The groups are shells around one centre, one inside the other: the same stretched ball of 7 dimensions in 9 sizes.
Known rows, each followed by its group:
[-0.30 -0.48  0.92  1.04  0.05  0.42  0.37 -1.11 -1.11 -0.95  3.32  1.49
  1.52  0.46 -1.77 -0.98 -0.19 -1.33 -0.66 -0.39 -1.97] => Z_954
[-0.82 -4.05  5.70 -0.63  0.18 -0.10  1.90 -3.04  1.84 -0.94  1.92  1.94
 -1.44 -0.22 -0.08 -0.02 -1.04 -1.77  0.63  2.71  2.40] => Z_2
[-2.94 -0.70  1.09  2.29 -1.10  0.24  1.74 -0.92 -0.10 -2.06  0.19  2.52
  0.64 -0.27 -1.17 -0.34 -0.95 -0.83 -1.34  2.05  0.53] => Z_145
[-0.71 -2.91  1.43 -1.49 -3.19  0.73 -0.59  0.65 -0.27 -2.73 -0.73 -0.21
  0.15 -0.14  0.22 -2.51 -1.70 -0.94  0.45  0.20  0.99] => Z_346
[-1.99 -3.41  2.99 -1.92 -2.09 -0.96  1.69 -0.59  0.44 -3.50 -0.78  1.40
 -1.66 -0.63  0.39 -1.37 -1.23 -2.05  0.30  3.31  3.23] => Z_346
[-1.47 -0.30  1.01 -0.83  0.16 -1.38 -0.11 -0.85 -1.11 -2.28  2.87  2.35
  0.39  0.83 -0.42 -1.99 -0.31 -3.18 -0.68  0.48 -1.40] => Z_229
[-2.46  1.62 -2.25  5.50 -1.46  1.87 -1.71 -0.26 -0.49 -2.36 -0.38  2.29
  3.70  2.53 -0.78 -1.56 -1.12 -1.58 -1.20 -1.03 -3.37] => Z_2
[-0.33 -0.88  0.40  2.63 -0.39  0.63  0.10 -1.68 -0.01 -2.93  1.17  1.85
  1.60  2.41 -0.77 -0.82 -0.02 -3.00  0.60  1.12 -1.06] => Z_222
[-0.95 -0.59  1.46  0.87  0.64 -0.57  1.61 -1.71 -0.88 -1.63  3.28  2.38
  0.63  0.39 -1.72 -0.41  0.22 -2.15 -0.69  1.36 -0.85] => Z_145
[-1.04 -2.05  1.19 -2.38 -2.58 -0.12 -0.20  0.76 -1.61 -2.94  1.21  0.21
  0.36  0.68 -0.24 -3.32 -0.54 -1.55 -0.01  0.01  0.14] => Z_222
[-2.43 -1.39  1.91  2.37 -1.20  1.01  0.76 -1.15  0.84 -1.05 -0.15  2.06
  0.67 -0.66 -0.70 -0.25 -1.88 -0.27 -1.05  1.13  0.40] => Z_954
[ 1.34 -3.09  1.17 -0.89 -2.02  0.58  2.57 -0.34 -1.64 -3.32  1.60 -0.49
  0.32  0.31 -2.23 -0.88  0.84 -1.11  1.15  2.02  1.47] => Z_2
[-2.40  0.29  0.29  1.45 -0.97  0.52 -0.10 -0.01 -1.03 -0.63  1.64  1.88
  1.56 -0.78 -1.36 -1.36 -1.46 -0.14 -2.02 -0.79 -1.86] => Z_222
[-1.81 -2.24  1.51  0.77 -2.38  0.69  1.17 -0.42 -0.10 -3.00 -0.55  1.12
  0.38  0.56 -0.52 -1.38 -0.83 -1.09 -0.02  1.90  1.44] => Z_513
[-3.68 -2.09  3.48 -0.92 -1.31 -0.63  1.42 -0.52  0.78 -0.49 -0.07  2.31
 -1.39 -3.24 -0.15 -0.58 -2.80  0.25 -1.98  1.73  1.97] => Z_2
[-0.45 -2.99  4.11 -3.29 -0.38 -0.87  0.96 -1.20 -0.69 -1.24  3.73  1.01
 -0.87 -0.07 -0.50 -2.13 -0.28 -1.82  0.09  0.73  0.65] => Z_229
[-0.80  0.06  1.92  1.89  2.06 -0.36  0.86 -2.44  0.08  0.60  4.04  3.00
  0.77 -1.24 -1.92  0.83 -1.00 -1.42 -1.48  0.18 -2.16] => Z_461
[-2.73 -0.39 -1.24  2.22 -2.93  0.54 -0.12  0.54 -0.68 -4.40 -1.94  1.62
  1.52  1.68 -0.10 -2.10 -0.91 -2.06 -0.41  1.43  0.04] => Z_229
[-1.00 -0.32 -0.39  3.18 -0.64  0.52  0.27 -1.27 -0.13 -3.14  0.39  2.12
  1.67  1.83 -0.90 -0.57 -0.31 -2.73  0.07  1.37 -1.01] => Z_18
[-0.86 -1.46  0.53  1.01 -2.10  1.12  0.66 -0.05 -0.95 -2.24  0.64  0.61
  1.31  0.35 -1.36 -1.42 -0.60 -0.55 -0.28  0.43 -0.16] => Z_513
[-3.74  0.47  1.27  4.67  0.72  0.02 -0.09 -2.54  1.78 -1.50  0.00  4.42
  1.06  0.98  0.16  0.23 -1.84 -2.65 -1.41  1.74 -1.02] => Z_2
[-0.93 -2.66  2.88 -4.64 -1.42 -1.53  0.40  0.24 -1.32 -2.04  2.50  0.63
 -1.24 -1.06 -0.10 -2.85 -0.89 -1.80 -0.27  0.50  0.84] => Z_2
[-1.16 -2.14  2.30  0.06 -0.58 -0.56  2.26 -1.63 -0.40 -3.08  1.69  1.93
 -0.20  1.07 -0.97 -0.84  0.39 -2.50  0.26  2.89  1.32] => Z_18
[-0.27 -1.29  2.09  0.75  0.47  0.09  1.51 -1.70 -0.37 -0.51  3.09  1.72
  0.47 -0.93 -1.94  0.17 -0.54 -0.96 -0.67  0.79 -0.61] => Z_954
[-3.26 -2.18  1.67  0.95 -3.29  1.01  1.58  0.16 -0.23 -2.85 -1.35  1.21
  0.40  0.14 -0.52 -1.75 -1.14  0.05 -0.81  2.02  2.07] => Z_461
[-0.16 -2.06 -0.55 -0.17 -3.83  1.47 -0.96  1.23 -1.28 -3.78 -0.92 -0.71
  1.59  1.48 -0.32 -3.05 -0.81 -1.20  0.78 -0.36 -0.12] => Z_461
[-1.18  0.73 -0.63  4.41  0.17  0.94  0.68 -1.53 -0.62 -1.74  1.80  2.51
  2.47  1.33 -2.02  0.04 -0.10 -1.68 -0.91  0.57 -2.27] => Z_229
[-4.13 -0.96  0.30  1.35 -3.07  0.21 -0.53  0.56  0.54 -3.28 -2.95  2.10
  0.36 -0.14  0.90 -2.00 -2.58 -1.27 -1.16  1.43  1.02] => Z_461
[-0.65 -0.76  1.15  1.70  0.37 -0.21  0.81 -2.11 -0.51 -2.91  2.69  2.38
  1.20  2.78 -0.95 -1.09  0.77 -3.54  0.38  1.57 -1.02] => Z_346
[-2.10 -1.09  1.59  2.35 -1.18  1.19  0.43 -1.08  0.24 -1.20  0.70  1.86
  1.27  0.40 -0.86 -0.89 -1.24 -0.54 -0.90  0.51 -0.40] => Z_145
[-1.05 -0.20  0.93  1.42  0.39 -0.12 -0.84 -1.46  0.03 -1.35  2.15  2.37
  1.18  0.80 -0.44 -1.05 -1.08 -2.58 -0.55 -0.18 -2.07] => Z_145
[-1.15 -1.12  0.31  0.26 -1.50 -0.13  1.53 -0.08 -1.25 -2.70  0.85  1.22
  0.50 -0.49 -1.54 -0.91 -0.42 -1.18 -0.59  1.50  0.32] => Z_145
[-3.68  1.07  0.79  3.40  0.70 -0.33  0.29 -1.71  0.24 -0.98  1.56  4.03
  1.27  0.28 -0.74 -0.34 -1.32 -1.88 -2.17  0.84 -1.80] => Z_222
[-1.17  0.41  0.09  2.20  0.15  0.32 -0.33 -1.04 -0.67 -1.10  2.33  2.20
  1.80  0.45 -1.34 -0.80 -0.82 -1.67 -1.10 -0.45 -2.48] => Z_145
[-2.52 -1.83  2.81 -0.49 -0.57 -0.88  0.87 -1.13  0.73 -1.45  0.54  2.43
 -0.94 -1.49  0.02 -0.66 -1.96 -1.53 -0.98  1.83  1.13] => Z_513
[-3.39 -0.11  1.77  3.46  0.22  0.21  0.63 -2.08  0.97 -1.14  0.82  3.63
  0.94  0.51 -0.47 -0.15 -1.41 -1.65 -1.51  1.47 -0.63] => Z_954
[-2.54  0.49  1.15  0.96  1.02 -1.35 -0.39 -1.57  0.00 -1.39  2.36  3.57
  0.47  0.23 -0.16 -1.01 -1.22 -3.08 -1.44  0.57 -1.84] => Z_229
[ 0.73 -2.86  1.43 -1.16 -2.09  0.63  1.06 -0.21 -1.22 -2.89  1.45 -0.29
  0.47  0.66 -1.27 -1.74  0.11 -1.33  0.94  0.93  0.73] => Z_18
[-2.02 -1.71  4.61  1.24  1.27  0.14  1.73 -2.91  1.14  1.13  3.36  2.97
 -0.20 -1.38 -1.25  0.56 -1.41 -0.35 -1.45  1.11  0.04] => Z_461
[-3.48  0.34  0.31  5.44 -1.04  1.70  0.97 -1.33  0.39 -1.41 -0.26  2.95
  2.26  0.88 -1.36 -0.05 -1.16 -0.27 -1.73  1.12 -0.85] => Z_2
[-1.83 -2.46  2.42 -0.94 -1.80 -0.21  1.99 -0.44 -0.53 -2.32  0.74  1.23
 -0.50 -0.74 -0.91 -1.23 -0.72 -0.79 -0.50  2.11  1.83] => Z_513
[-1.57 -1.61  1.90 -1.13 -1.28 -0.30 -0.95 -0.47 -0.27 -2.21  1.33  1.43
  0.31  1.01  0.48 -2.70 -1.17 -2.37 -0.14  0.00 -0.50] => Z_18
[ 0.47 -2.05  2.54 -2.45  0.12 -1.03  1.00 -1.28 -1.54 -2.15  4.45  1.07
 -0.04  1.16 -1.11 -2.04  0.81 -2.88  0.48  0.73 -0.48] => Z_346
[-2.05 -1.32  3.22  0.24  0.85 -1.03  1.52 -2.30  0.28 -1.26  2.82  3.08
 -0.40  0.08 -0.66 -0.46 -0.53 -2.35 -0.82  1.99  0.21] => Z_513
[-2.92 -1.19  3.70  2.32  0.99 -0.16  0.59 -3.02  1.86 -0.52  1.61  3.77
  0.01  0.40  0.11 -0.01 -1.60 -2.13 -0.98  1.72 -0.03] => Z_229
[-2.84 -2.53  4.04 -1.60 -0.60 -1.23  1.74 -1.35  0.56 -1.49  1.19  2.46
 -1.57 -1.36  0.02 -0.98 -1.47 -1.46 -0.93  2.48  2.08] => Z_18
[-0.10 -2.33  2.62 -1.31 -0.01 -0.96  1.72 -1.61 -0.55 -2.39  2.79  1.53
 -0.54  0.31 -1.01 -0.87  0.19 -2.65  0.43  2.07  0.74] => Z_513
[-2.93 -0.29  0.38  2.95 -1.35  0.60 -1.24 -0.95  0.72 -2.83 -0.80  2.63
  1.52  2.16  0.66 -1.81 -1.53 -2.61 -0.49  0.65 -0.97] => Z_346
[-2.76  0.08  0.74  1.61 -0.60  0.06  0.33 -0.47 -0.31 -0.71  1.04  2.45
  0.89 -1.38 -1.08 -0.64 -1.82 -0.45 -2.04  0.18 -1.08] => Z_954
[-1.98 -2.13  1.68 -1.66 -2.62  0.06 -0.38  0.65 -0.43 -2.06 -0.15  0.67
 -0.12 -0.90  0.17 -2.50 -1.96 -0.71 -0.63  0.16  0.70] => Z_18
[-0.64 -0.73  0.26  1.57 -0.56  0.20  1.29 -0.86 -0.78 -2.06  1.40  1.59
  0.96 -0.27 -1.79 -0.15 -0.44 -1.39 -0.52  1.21 -0.53] => Z_145
[-0.16 -1.55  1.59 -1.71 -1.12  0.15  0.55 -0.01 -1.90 -1.12  3.42  0.37
  0.76 -0.30 -1.64 -2.13 -0.21 -0.63 -0.57 -0.67 -0.97] => Z_346
[-2.75 -1.24  0.51 -0.25 -2.45 -0.37 -0.71  0.48 -0.03 -3.24 -1.40  1.62
  0.08 -0.06  0.72 -2.26 -2.03 -1.97 -0.61  0.99  0.53] => Z_222
[-0.97 -2.83  4.87 -0.25  1.18 -0.64  0.95 -2.98  2.08  0.07  2.10  2.60
 -1.39 -1.68 -0.06  0.63 -2.06 -1.83 -0.20  1.81  1.04] => Z_461
[-1.90 -1.84  1.04 -2.83 -2.57 -0.99  0.47  1.00 -1.61 -3.31  0.56  0.74
 -0.41 -0.38 -0.17 -2.97 -0.83 -1.63 -0.51  0.97  0.93] => Z_346
[-0.79 -2.01  1.76 -0.08 -0.95 -0.16 -0.07 -1.05  0.40 -2.46  0.55  1.48
  0.02  0.37  0.05 -1.22 -1.21 -2.44  0.35  1.18  0.31] => Z_513
[-3.08 -2.09  1.84 -0.05 -2.58  0.14  0.63  0.18  0.51 -2.08 -1.62  1.51
 -0.49 -1.71  0.12 -1.23 -2.49 -0.28 -1.07  1.59  1.82] => Z_222
[-2.13 -3.11  3.22 -0.76 -2.02  0.04  0.80 -0.82  0.86 -2.35 -0.53  1.39
 -0.82 -0.32  0.43 -1.46 -1.68 -1.31  0.01  2.03  2.21] => Z_18
[-1.76 -2.60  3.86 -2.40 -0.50 -1.15  1.87 -1.14 -0.34 -1.34  2.50  1.77
 -1.27 -1.16 -0.63 -1.29 -0.77 -1.33 -0.69  1.85  1.52] => Z_954
[-2.87 -1.08  1.81 -0.79 -1.43 -0.48  0.60 -0.12 -0.86 -1.81  1.37  1.90
  0.14 -0.26 -0.43 -2.18 -1.04 -1.09 -1.37  0.70  0.12] => Z_954
[-0.77 -0.91  0.82  3.19 -0.01  0.45  0.30 -2.26  0.57 -3.07  0.88  2.45
  1.37  2.69 -0.48 -0.47 -0.07 -3.44  0.64  1.81 -0.70] => Z_461
[ 0.23 -0.64  0.98  0.69  1.03 -0.75  0.29 -1.92 -0.44 -2.03  3.13  2.19
  0.70  0.96 -1.06 -0.51 -0.03 -3.41  0.17  0.86 -1.57] => Z_222
[-2.36  0.06 -0.94  4.24 -2.22  1.94 -0.79 -0.09  0.03 -2.22 -1.28  1.65
  2.55  1.09 -0.69 -1.18 -1.66 -0.63 -0.95 -0.14 -1.40] => Z_229

New rows, each followed by its group:
[-1.39 -1.80  0.83  1.84 -2.03  0.97  0.59 -0.57  0.35 -2.67 -0.99  1.23
  0.74  0.19 -0.56 -0.71 -1.34 -1.12 -0.02  1.51  0.77] => Z_145
[-1.97 -1.51  0.99  3.11 -1.48  0.78  1.95 -1.45  0.26 -3.43 -0.53  2.11
  0.90  1.55 -0.98 -0.29 -0.16 -1.80  0.05  2.99  1.21] => Z_346
[-4.06 -0.10 -1.26  2.06 -4.19  1.46 -1.02  1.84 -0.79 -2.86 -2.76  1.12
  1.89  0.02 -0.02 -2.78 -2.37  0.30 -1.78 -0.35 -0.36] => Z_2
[-2.92 -0.18 -0.37  4.63 -1.72  1.20  0.73 -1.01  0.22 -3.43 -1.27  2.56
  1.96  2.16 -0.67 -0.74 -0.62 -1.79 -0.59  2.01 -0.14] => Z_461
[-0.11 -4.15  3.60 -3.71 -1.98 -0.72  1.19 -0.59 -0.48 -3.31  1.42  0.19
 -1.31  0.61  0.13 -2.50 -0.16 -2.39  1.26  2.04  2.41] => Z_461
[-3.12 -0.27  0.84  2.39 -1.08  0.53 -0.47 -0.58  0.74 -0.97 -0.54  2.52
  0.88 -1.07 -0.21 -0.64 -2.62 -0.62 -1.71  0.28 -0.69] => Z_18
[-2.49 -1.02  1.26  1.92 -0.78 -0.17  2.29 -1.12  0.06 -2.13  0.12  2.52
  0.07 -1.02 -1.34  0.32 -1.00 -0.99 -1.15  2.70  1.09] => Z_18
[-0.91 -1.59  3.15  2.99  1.20  0.49  1.66 -3.36  1.30 -0.76  2.40  2.88
  0.53  0.67 -1.22  0.92 -0.51 -1.94 -0.12  2.04 -0.07] => Z_229
[-0.82 -3.42  3.94 -3.34 -1.01 -1.04  0.53 -0.93  0.19 -1.88  1.73  1.05
 -1.48 -0.69  0.37 -1.93 -1.24 -2.10  0.34  1.34  1.60] => Z_222
[-1.13 -2.11  2.55 -1.36 -0.67 -0.65 -0.22 -0.92  0.36 -1.60  1.23  1.56
 -0.55 -0.68  0.21 -1.43 -1.69 -2.05 -0.18  0.71  0.29] => Z_145
[-0.95 -1.24  2.08  1.89  0.71 -0.25  1.54 -2.49  0.41 -1.89  2.14  2.68
  0.39  0.81 -1.11  0.20 -0.17 -2.59 -0.08  2.18 -0.07] => Z_513
[-1.03 -2.46  2.77  0.64 -0.93  0.58  1.49 -1.40  0.45 -1.26  1.01  1.38
 -0.02 -0.71 -1.04 -0.24 -1.12 -0.65 -0.23  1.57  1.06] => Z_513
[-1.08  0.32 -1.22  2.46 -1.55  1.12 -0.07  0.02 -1.83 -2.66  1.50  1.21
  2.71  2.02 -1.67 -1.92  0.18 -1.42 -0.64 -0.39 -2.21] => Z_222
[-1.98  0.49 -0.56  2.61 -0.77  0.47 -2.35 -0.58  0.34 -2.05 -0.02  2.35
  1.92  1.32  0.40 -1.73 -1.98 -2.61 -0.72 -0.83 -2.56] => Z_461
[-1.58 -2.64  4.38 -1.92  0.46 -1.48  1.84 -2.02  0.53 -1.05  2.60  2.39
 -1.65 -1.36 -0.37 -0.48 -1.05 -1.97 -0.50  2.31  1.53] => Z_145
[-0.17 -2.41  3.81 -0.92  0.89 -0.65  1.47 -2.18  0.53 -0.12  3.16  1.85
 -0.90 -1.83 -1.15  0.31 -1.19 -1.35 -0.36  1.28  0.43] => Z_18
[-1.98 -1.78  2.90 -1.54  0.08 -1.68  0.38 -1.37  0.59 -1.85  1.37  2.60
 -1.25 -0.92  0.43 -1.06 -1.63 -2.81 -0.54  1.76  0.72] => Z_222
[-1.26 -2.24  2.87  0.16 -0.35 -0.19  1.89 -1.46  0.58 -0.89  1.11  1.84
 -0.71 -2.10 -1.14  0.42 -1.55 -0.64 -0.70  1.99  1.30] => Z_954
[-2.92 -0.23  0.89  2.35 -0.76  0.21 -0.58 -1.08  0.51 -1.98  0.15  2.79
  1.11  0.97  0.13 -1.32 -1.58 -2.07 -1.02  0.66 -0.93] => Z_513
[-1.51 -0.80 -0.89  1.06 -2.73  0.65 -0.85  0.60 -0.92 -3.86 -0.86  0.89
  1.57  1.70 -0.10 -2.53 -0.86 -2.09  0.04  0.33 -0.60] => Z_954
[-0.95 -0.63  1.28 -0.17  0.33 -0.93  0.08 -1.30 -0.71 -2.09  2.85  2.22
  0.52  0.95 -0.61 -1.47 -0.26 -3.05 -0.33  0.63 -1.28] => Z_145
[-1.42 -0.76  1.45 -0.11 -0.64  0.05 -0.56 -0.66 -0.85 -1.40  2.56  1.62
  1.08  0.95 -0.53 -2.26 -0.70 -1.76 -0.71 -0.57 -1.56] => Z_145
[ 0.88 -1.53  1.49  0.92  0.40  0.25  0.60 -1.91 -0.26 -1.71  2.88  1.34
  0.90  0.90 -1.40 -0.34 -0.01 -2.44  0.59  0.71 -1.03] => Z_18
[-2.02 -2.82  4.77 -0.28 -0.31  0.16  1.81 -2.13  0.65 -0.52  2.44  2.06
 -0.54 -0.18 -0.63 -0.84 -0.84 -0.74 -0.60  1.68  1.35] => Z_346
[-2.07  0.99 -0.69  1.45 -0.35 -0.34  0.44 -0.15 -1.76 -1.66  2.29  2.31
  1.62 -0.10 -1.73 -1.23 -0.48 -1.36 -1.84 -0.06 -2.20] => Z_346
[-1.24 -0.28 -1.75  1.97 -3.33  1.79 -1.50  1.16 -1.52 -3.38 -0.64  0.24
  2.84  2.23 -0.60 -3.04 -0.75 -1.13 -0.19 -1.11 -1.80] => Z_346
[-3.41 -0.27  2.21  2.36  0.95 -0.96  0.31 -2.33  1.72 -1.07  0.49  4.17
 -0.25 -0.74  0.25  0.35 -2.25 -2.50 -1.49  1.97 -0.20] => Z_346
[-2.00 -2.29  3.92 -0.88  0.00 -0.86  0.16 -2.07  0.89 -1.80  1.95  2.55
 -0.67  1.06  0.71 -1.71 -1.00 -2.99  0.00  1.54  0.62] => Z_346
[ 1.05 -4.04  5.28 -3.16  0.52 -0.76  1.77 -2.51 -0.07 -1.18  4.59  0.89
 -1.25  0.43 -0.81 -1.18  0.39 -2.43  1.17  1.60  1.25] => Z_2
[-0.37 -0.74  0.93  0.83 -0.16  0.22 -0.78 -1.13 -0.32 -1.53  2.21  1.59
  1.24  0.92 -0.63 -1.37 -0.84 -2.28 -0.13 -0.40 -1.83] => Z_145
[-2.14 -1.24  0.40  0.48 -2.36  0.25  1.25  0.33 -1.04 -2.84 -0.17  1.20
  0.59 -0.30 -1.07 -1.47 -0.81 -0.71 -0.84  1.43  0.71] => Z_513
[-0.25 -2.03  2.71 -0.12  0.47 -0.53  2.03 -1.91 -0.01 -1.16  2.65  1.82
 -0.44 -1.10 -1.55  0.34 -0.51 -1.58 -0.22  1.91  0.56] => Z_513
[-1.88 -1.82  3.35 -0.44 -0.42 -0.01  0.47 -1.45 -0.07 -0.95  2.66  1.93
  0.21  0.62 -0.37 -1.81 -0.75 -1.44 -0.65  0.47 -0.15] => Z_18
[ 0.08 -1.74  1.77  1.80  0.32  0.20  1.65 -2.20  0.43 -1.78  1.66  1.86
  0.35 -0.02 -1.48  0.71 -0.42 -1.99  0.29  2.06  0.21] => Z_18
[-1.88 -2.90  2.93 -1.21 -2.29  0.33  0.99 -0.27 -0.09 -1.92  0.37  0.84
 -0.39 -0.52 -0.27 -1.86 -1.31 -0.49 -0.33  1.24  1.69] => Z_954
[-0.29 -1.07  1.11  0.55 -0.27  0.05 -0.61 -1.30 -0.39 -2.32  2.21  1.59
  1.13  1.91 -0.37 -1.74 -0.28 -3.00  0.37  0.15 -1.43] => Z_954
[-2.49 -1.42  3.69  1.83  0.44  0.39  1.04 -2.49  1.03 -0.12  2.27  2.94
  0.36  0.13 -0.66 -0.31 -1.19 -1.02 -1.13  1.14 -0.09] => Z_222
[-2.57 -0.54  0.58  1.53 -1.62  0.42  0.27 -0.40 -0.77 -2.68  0.68  1.96
  1.38  1.58 -0.55 -2.06 -0.48 -1.64 -0.82  0.77 -0.57] => Z_145
[-1.21 -1.67  4.21 -0.91  1.95 -1.60  1.80 -2.78  0.55  0.01  4.07  3.08
 -1.20 -1.58 -0.99  0.37 -0.91 -2.12 -0.95  1.79  0.17] => Z_18
[-0.37 -1.97  1.38  1.24 -1.50  1.17  0.25 -0.99 -0.18 -2.33  0.94  0.84
  1.22  1.49 -0.78 -1.40 -0.43 -1.54  0.50  0.63 -0.17] => Z_954
[-3.30 -0.08 -0.11  2.93 -2.01  0.88  0.34 -0.13 -0.37 -2.47 -0.67  2.20
  1.63  0.74 -0.70 -1.39 -1.20 -0.84 -1.39  0.89 -0.46] => Z_145
[-2.74 -2.51  4.36 -0.35 -0.44 -0.34  0.67 -1.88  1.38 -0.86  1.05  2.52
 -0.91 -0.54  0.46 -1.02 -1.90 -1.42 -0.72  1.63  1.32] => Z_222
[-1.65  1.15 -0.25  3.53  0.95  0.13 -1.25 -1.60  0.38 -0.80  1.64  3.17
  1.89  0.33 -0.71 -0.17 -1.68 -2.36 -1.32 -0.54 -3.17] => Z_461
[-3.37 -0.78  0.91 -0.25 -1.79 -0.72  0.03  0.28 -0.23 -2.30 -0.52  2.18
 -0.11 -1.08  0.15 -1.76 -2.07 -1.33 -1.49  1.04  0.39] => Z_18
[-0.62 -2.48  2.73 -1.92 -0.54 -0.93  0.66 -0.96  0.11 -1.69  1.54  1.35
 -0.99 -1.28 -0.28 -0.96 -1.38 -1.93 -0.04  1.31  0.87] => Z_145
[-1.65 -1.10  0.61  2.15 -1.69  1.00 -0.49 -0.73  0.19 -2.67 -0.25  1.58
  1.44  1.63 -0.12 -1.59 -1.09 -1.86 -0.05  0.61 -0.51] => Z_145
[-2.64  0.27  0.93  5.73  0.61  1.01  1.46 -2.62  1.10 -1.08  0.64  3.67
  1.69  0.54 -1.52  1.26 -1.02 -1.27 -1.35  1.96 -0.87] => Z_2
[-1.77 -1.65 -0.92  0.97 -4.23  1.37 -0.05  1.50 -0.80 -3.74 -2.65  0.00
  1.20 -0.06 -0.47 -2.07 -1.63 -0.25 -0.22  0.73  0.90] => Z_346
[-0.50 -0.14  0.00  1.51  0.02 -0.01 -1.42 -1.03  0.04 -1.82  1.35  1.97
  1.33  0.68 -0.29 -1.04 -1.37 -2.82 -0.21 -0.41 -2.26] => Z_346
[-3.07 -1.40  2.26  2.80 -1.10  0.88  0.91 -1.55  1.17 -1.42 -0.40  2.58
  0.58  0.06 -0.34 -0.34 -1.72 -0.75 -1.00  1.73  0.73] => Z_18
[-2.68  0.01  0.58  1.57 -0.38 -0.56  1.55 -0.86 -0.79 -2.09  1.34  2.78
  0.65 -0.25 -1.36 -0.56 -0.57 -1.55 -1.54  1.71 -0.36] => Z_18
[-0.95 -2.95  5.34 -2.49  1.25 -1.52  0.59 -2.58  1.37  0.01  3.24  2.43
 -1.90 -1.61  0.29 -0.48 -1.79 -2.34 -0.25  1.31  0.84] => Z_461
[-0.32 -2.21  1.83 -1.34 -0.69 -0.89  1.01 -0.84 -0.27 -2.47  1.27  1.27
 -0.66 -0.78 -0.62 -0.80 -0.86 -2.26  0.21  1.74  0.85] => Z_145
[-3.04 -0.65  2.07 -0.28 -0.79 -0.37 -0.18 -0.53 -0.48 -1.04  1.92  2.32
  0.46 -0.02 -0.19 -2.21 -1.37 -1.23 -1.61 -0.06 -0.82] => Z_18
[-2.00  0.91  0.73  2.93  1.33 -0.23 -0.35 -2.00  0.09 -0.67  2.74  3.47
  1.55  0.64 -0.93 -0.33 -1.01 -2.40 -1.47 -0.01 -2.74] => Z_18
